The groups are shells around one centre, one inside the other: the same stretched ball of 7 dimensions in 8 sizes.
In the rows, 128 means zero.
Known rows, each followed by its group:
[121 169 157 130 106 120 173 133 117 128 111 151 130 130 104  88 125 110
 168]
q_489
[100 127  95 105 164 135 132 155  99 118 144 141  76 128 120 137 135  98
  63]
q_723
[147 125 189 109  91 100 180 114 108 144 126 182 132  84 109 104 126 131
 189]
q_365
[110  85 132 113 171 148 140 101 125 145 140 150 106 110 158 120 142  75
 164]
q_363
[107 124 135 100 142 113 131 141 110 135 140 160 111 117 125 129 127 121
  70]
q_88
[ 91 156 128 126 140 115 105 163 148 115 110 133 108 136 112 121 137 116
  56]
q_11
[102  48 152  93 135 135 138 158 172 115 122 103  70  78 122 131 114  86
 168]
q_489
[ 90 113 145  85 123 107 136 173 138 120 128 120  97 110 115 124  96 117
  72]
q_363
[110 105 130 112 139 157 186 136 113 126 136 129 103 131 115 101 114  78
 189]
q_489
[ 97 182 164 121 123  77  90 138 143 140 108 169 151 127 133 115 135 147
  22]
q_159
[ 91 106 145 110 122 116 115 188 175 104 109 111  92 113  92 130 119 120
  83]
q_365
[115 110 145  91 148 102 121 113 111 146 139 165  96  81 159 135 135 108
  93]
q_11
[127 142 183 116 104 124 201  99 106 154 126 168 162 127 127  74 107 105
 216]
q_99
[119  28 141 106 165 146 123 128 152 131 142 148  86  82 131 149 150  95
 156]
q_159
[ 92 135 144 121 143 135 145 131 136 138 124 140 143 151 131  97 117  98
 123]
q_88
[108 171 155 144 135 129 148 105 130 145 111 162 161 153 135  83 138 100
 155]
q_99
[ 88  86 155  94 134 124 136 156 159 129 127 120 115 116 126 117 100 105
 111]
q_88
[134 143 162 106 117 123 202  93  75 155 141 177 136 115 137  87 114  99
 197]
q_11
[ 81  60 122  90 175 112  59 165 178 117 129 117  61  81 148 169 140 105
  22]
q_365
[108 119 140  87 127 117 165 149  98 133 145 149 109 118 115 118 103 116
  98]
q_365
[115 193 158 141 141 106 127  88 103 163 124 205 186 155 147  94 151 130
  87]
q_723
[141 124 175 138 113 142 197  97 115 145 123 174 151 124 110  83 136 100
 250]
q_723
[123  86 185  98 103 105 151 143 149 132 122 150 118  83 107 119 115 128
 153]
q_88
[127 140 208 126  98 103 162  95 142 159 110 178 182 116 132  80 121 125
 192]
q_99
[ 95 123 129 108 137 113 111 174 143 114 123 132  94 119 106 135 127 122
  50]
q_363
[117 179 201 117  84  88 167 115 130 151 105 165 173 123 126  74 104 129
 157]
q_723
[121  96 183 102  96  97 137 153 169 118 104 127  88  63 110 122 121 118
 164]
q_159
[120  84 140 121 147 154 162 120 135 129 128 137  96 106 127 113 139  76
 210]
q_88
[123  68 166 115 115 149 183 145 153 120 122 126 107 103  94 106 117  94
 233]
q_365
[103 149 145 126 134 145 180 122 111 142 130 150 154 163 122  82 112  94
 162]
q_723
[ 98  46 118  97 157 158 144 167 155 106 133  96  51  96 114 138 120  72
 159]
q_363
[ 90 122 176  98 116  89 109 155 164 135 116 142 141 114 125 118 105 139
  56]
q_99
[106  52 130 120 169 146 101 144 174 117 125 128  76  94 126 148 157  90
 133]
q_99
[142 168 171 132 102 114 183 103  99 143 117 180 141 114 115  86 138 114
 199]
q_489
[126 128 114 146 169 151 133 109 109 133 133 175 110 131 125 124 177  94
 143]
q_159
[102  69 165 109 119 141 158 160 175 117 115 108 106 108 101 110 107  95
 189]
q_723
[ 96  97 141 103 150 106  88 155 155 128 129 148 105 104 128 147 137 128
  38]
q_363
[ 98  36 112  87 163 140 113 177 157 102 137 103  33  76 116 164 132  88
 102]
q_489
[ 98  32 123  88 176 122  74 153 172 115 132 117  36  54 149 175 150  91
  79]
q_11
[133 108 184 103 120  99 147  94 121 156 130 181 132  78 148 114 133 118
 162]
q_365
[129 160 165 138 121 117 153 101 123 142 110 169 137 116 130  93 148 105
 181]
q_363
[102  91 151  94 142 101  98 140 158 128 121 134  82  73 147 141 133 108
  88]
q_363
[103 177 130 114 123 120 167 147  94 128 129 147 123 148 110  97 112 110
 100]
q_723
[135 150 186 110  95 104 189 105  99 152 126 178 151 108 123  86 114 121
 186]
q_88
[140 164 184 129 110 118 195  73  91 165 126 194 173 126 140  72 129 107
 219]
q_365
[ 96 158 116 132 164 141 135 122 111 138 131 155 133 162 136 105 139  94
  97]
q_489
[108 152 106 111 169 133 146 111  71 146 152 174 115 142 148 118 139  96
  81]
q_11
[ 99  39 127  81 141 137 137 190 150 104 141 107  54  88  95 153 110 104
 105]
q_159
[130  77 179 108  99 131 187 148 141 125 126 143 118  98  85 108 111 116
 211]
q_11
[140  97 140 124 139 146 173 111 106 132 135 163  95  97 117 118 152  90
 211]
q_489
[151 145 192 129 100  96 159  93 113 152 118 201 150  91 120 102 150 135
 182]
q_159
[133  92 152 127 161 139 142  77 116 156 139 186 130 103 155 118 163  93
 186]
q_11
[124 177 184 139 113  93 127  97 139 150 101 180 159 113 140  93 149 125
 141]
q_365
[121 141 139 112 150 115 139  99  92 151 139 181 121 112 152 117 144 106
 112]
q_88
[ 93 122  83 115 184 150 122 145 104 121 146 140  81 142 131 137 145  86
  64]
q_723
[ 90  77 135  80 147 130 142 153 135 128 141 118  88 105 136 128  99  92
 106]
q_99
[ 91  61 144  99 145 139 130 156 177 115 118  96  74  93 131 126 115  77
 157]
q_159
[ 92  91 100  95 193 121  76 134 125 132 148 149  70  98 163 163 153  99
  18]
q_159
[ 83  71 102 101 188 143  93 150 153 118 136 114  61 106 149 151 141  78
  73]
q_489
[131  65 142  98 153 136 153 102 116 139 141 150  71  65 153 131 142  76
 197]
q_11
[142 183 178 142 100 103 165 102 105 146 112 195 161 123 110  88 147 132
 169]
q_99
[139 119 171 133 119 122 155 110 129 139 119 176 132 103 113 109 151 117
 189]
q_88
[127 187 197 128  94  98 178  91 109 161 113 186 187 132 133  67 117 125
 177]
q_99
[121  68 154 113 152 124 112 122 150 137 132 163 106  86 133 142 154 113
 128]
q_363

New rows. What belongs after each?
[118  82 149 122 159 126 106 115 150 138 128 165 110  95 139 138 161 108
 127]
q_88
[106 110 107 110 168 155 161 123  94 134 149 145  96 133 136 118 131  77
 138]
q_88
[112  88 149 111 124 144 170 150 146 117 121 117  91 106 106 109 116  86
 198]
q_88
[ 96  99 148  96 128 105 111 175 158 116 122 128  94 101 108 138 118 127
  62]
q_88
[107 149 129 125 156 114 106 125 117 138 130 174 125 131 134 128 154 121
  56]
q_88
[ 95 205 156 143 129 109 127 117 131 146 106 165 176 167 135  82 132 119
  90]
q_11
[121  86 185  96 113  94 125 129 160 135 115 146 102  61 135 127 126 119
 145]
q_99
[101 144 123 112 146 107 106 156 121 123 130 156 104 124 116 137 140 129
  29]
q_11
[110 103 122 126 174 122  79 127 144 129 128 163  93 102 139 152 175 111
  67]
q_365
[132 123 152 120 136 120 148 101 115 141 125 167 105  90 141 115 150  97
 174]
q_88
[ 91  69 147  94 141 118 106 166 179 114 117 105  73  83 128 140 119  99
 104]
q_88
[129 167 193 148 106 124 179  86 125 159 111 187 198 149 123  65 132 117
 212]
q_365
[117 150 188 140 115 108 132 104 158 147 101 166 165 122 134  90 140 118
 164]
q_363
[101 113 139 126 142 131 119 149 165 115 108 122  93 112 119 121 141  94
 134]
q_723
[117 160 118 129 147 141 166 117  90 132 131 156 108 137 127 102 142  86
 152]
q_99
[121 148 192 130  87 110 166 136 153 131  99 148 151 120  98  84 117 123
 187]
q_489
[104  52 104  93 173 137 104 159 142 109 140 120  32  73 130 167 148  87
  91]
q_363
[138 103 154 108 112 143 212 124  99 129 134 145  97  99 105  98 117  87
 243]
q_99
[116  47 157  90 133 116 124 156 154 123 135 142  85  72 111 150 128 122
 115]
q_159
[112  90 154 121 134 124 116 144 173 118 108 129  90  89 119 129 145 101
 150]
q_363
[107  94 153 110 138 147 175 124 126 141 138 145 136 134 124  99 110  93
 176]
q_723
[107  72 187  94 108  99 120 155 188 122 107 119  97  66 121 127 113 117
 143]
q_723
[104 132 118 144 175 152 123 108 130 136 125 154 122 145 144 112 161  81
 136]
q_365
[113  82 162 108 149 119 119 106 151 145 126 153 112  85 157 125 140  97
 149]
q_489
[120 161 194 118 102  94 154 100 134 153 107 165 157 107 144  83 119 115
 170]
q_159
[120  58 107 109 170 161 146 135 124 116 142 129  48  88 126 143 151  68
 176]
q_363
[115  86 145  94 152 107 108 118 136 136 130 148  73  62 161 144 144  97
 114]
q_159
[121 211 197 153 103 101 157  83 122 166 103 199 219 161 133  61 134 132
 157]
q_11
[100  76  99 114 186 143  91 146 145 115 134 131  55  98 137 159 163  85
  84]
q_363
[100  89 131  78 136 133 172 153 112 125 144 116  75 101 128 120  94  85
 138]
q_11
[112 159 140 120 130 137 184 122  90 142 136 162 146 155 118  88 116 102
 147]
q_88
[115 134 166 123 130 134 175 100 116 153 129 166 161 139 136  84 120  99
 183]
q_489
[ 91  34 103  92 177 157 119 170 157 106 141  98  40  93 124 156 130  73
 116]
q_489
[131  54 146 104 149 125 121 127 142 127 134 154  70  60 130 152 156 103
 152]
q_723
[120 100 153 126 148 145 156 104 126 147 134 167 140 127 132 107 140  97
 178]
q_88
[120 112 182 105 124 111 157  95 126 158 129 168 146 101 153  99 119 106
 173]
q_365
[ 98 133 158  89 125  83 109 145 136 136 124 147 111  95 141 128 114 129
  48]
q_11
[125 140 175 135 120 103 121 117 146 141 110 178 147 111 120 112 152 133
 127]
q_88
[125  87 142  96 121 137 186 149 108 121 140 138  84  97 100 120 114  99
 178]
q_88
[ 88 142 129 106 140 122 138 159 122 127 132 137 121 147 117 113 110 113
  63]
q_489
[123 146 183 110  83 107 190 147 117 134 121 159 152 127  86  88  99 136
 157]
q_723
[124 133 196 112 107  87 135 110 134 155 121 187 164 102 131 107 127 143
 122]
q_723
[118 112 142 138 152 129 109 124 145 131 122 169 122 117 120 130 167 116
 116]
q_723
[ 82  44 134  78 164 113  77 169 174 121 137 120  73  82 139 165 123 114
  31]
q_159
[123  83 175 103 118 117 149 124 153 133 117 137  98  72 132 116 125  98
 193]
q_489
[112  82 169 103 124 139 180 124 138 140 131 136 127 112 126  98 103  91
 204]
q_723
[ 88  47 151  80 139 110  95 176 191 111 119  97  60  65 130 152 113 104
  88]
q_365
[127  53 129 105 143 169 194 136 120 117 140 120  61  91 110 119 125  63
 246]
q_159
[102  64 131  86 169 124 111 125 134 138 144 140  77  80 162 147 133  90
  99]
q_99
[110  74 111  94 152 158 178 156 100 120 156 132  77 120 104 129 115  88
 145]
q_159
[106 143 164  96 114  84 124 142 132 135 119 151 116  96 131 119 116 130
  74]
q_99
[ 81   4 111  75 181 135  76 183 185 104 139  92  25  64 137 182 130  87
  60]
q_159
[ 81  84 135  97 153 133 121 158 160 123 128 112  98 119 133 126 110  93
  95]
q_88
[100 106 113  96 172 122 109 129 113 135 144 149  82 103 156 143 140  96
  64]
q_489
[ 99 130 156  91 116 101 143 157 123 132 131 145 124 119 115 116 100 130
  72]
q_99
[113 125  97 115 169 131 118 141 100 120 141 156  70 112 124 146 159 101
  70]
q_159
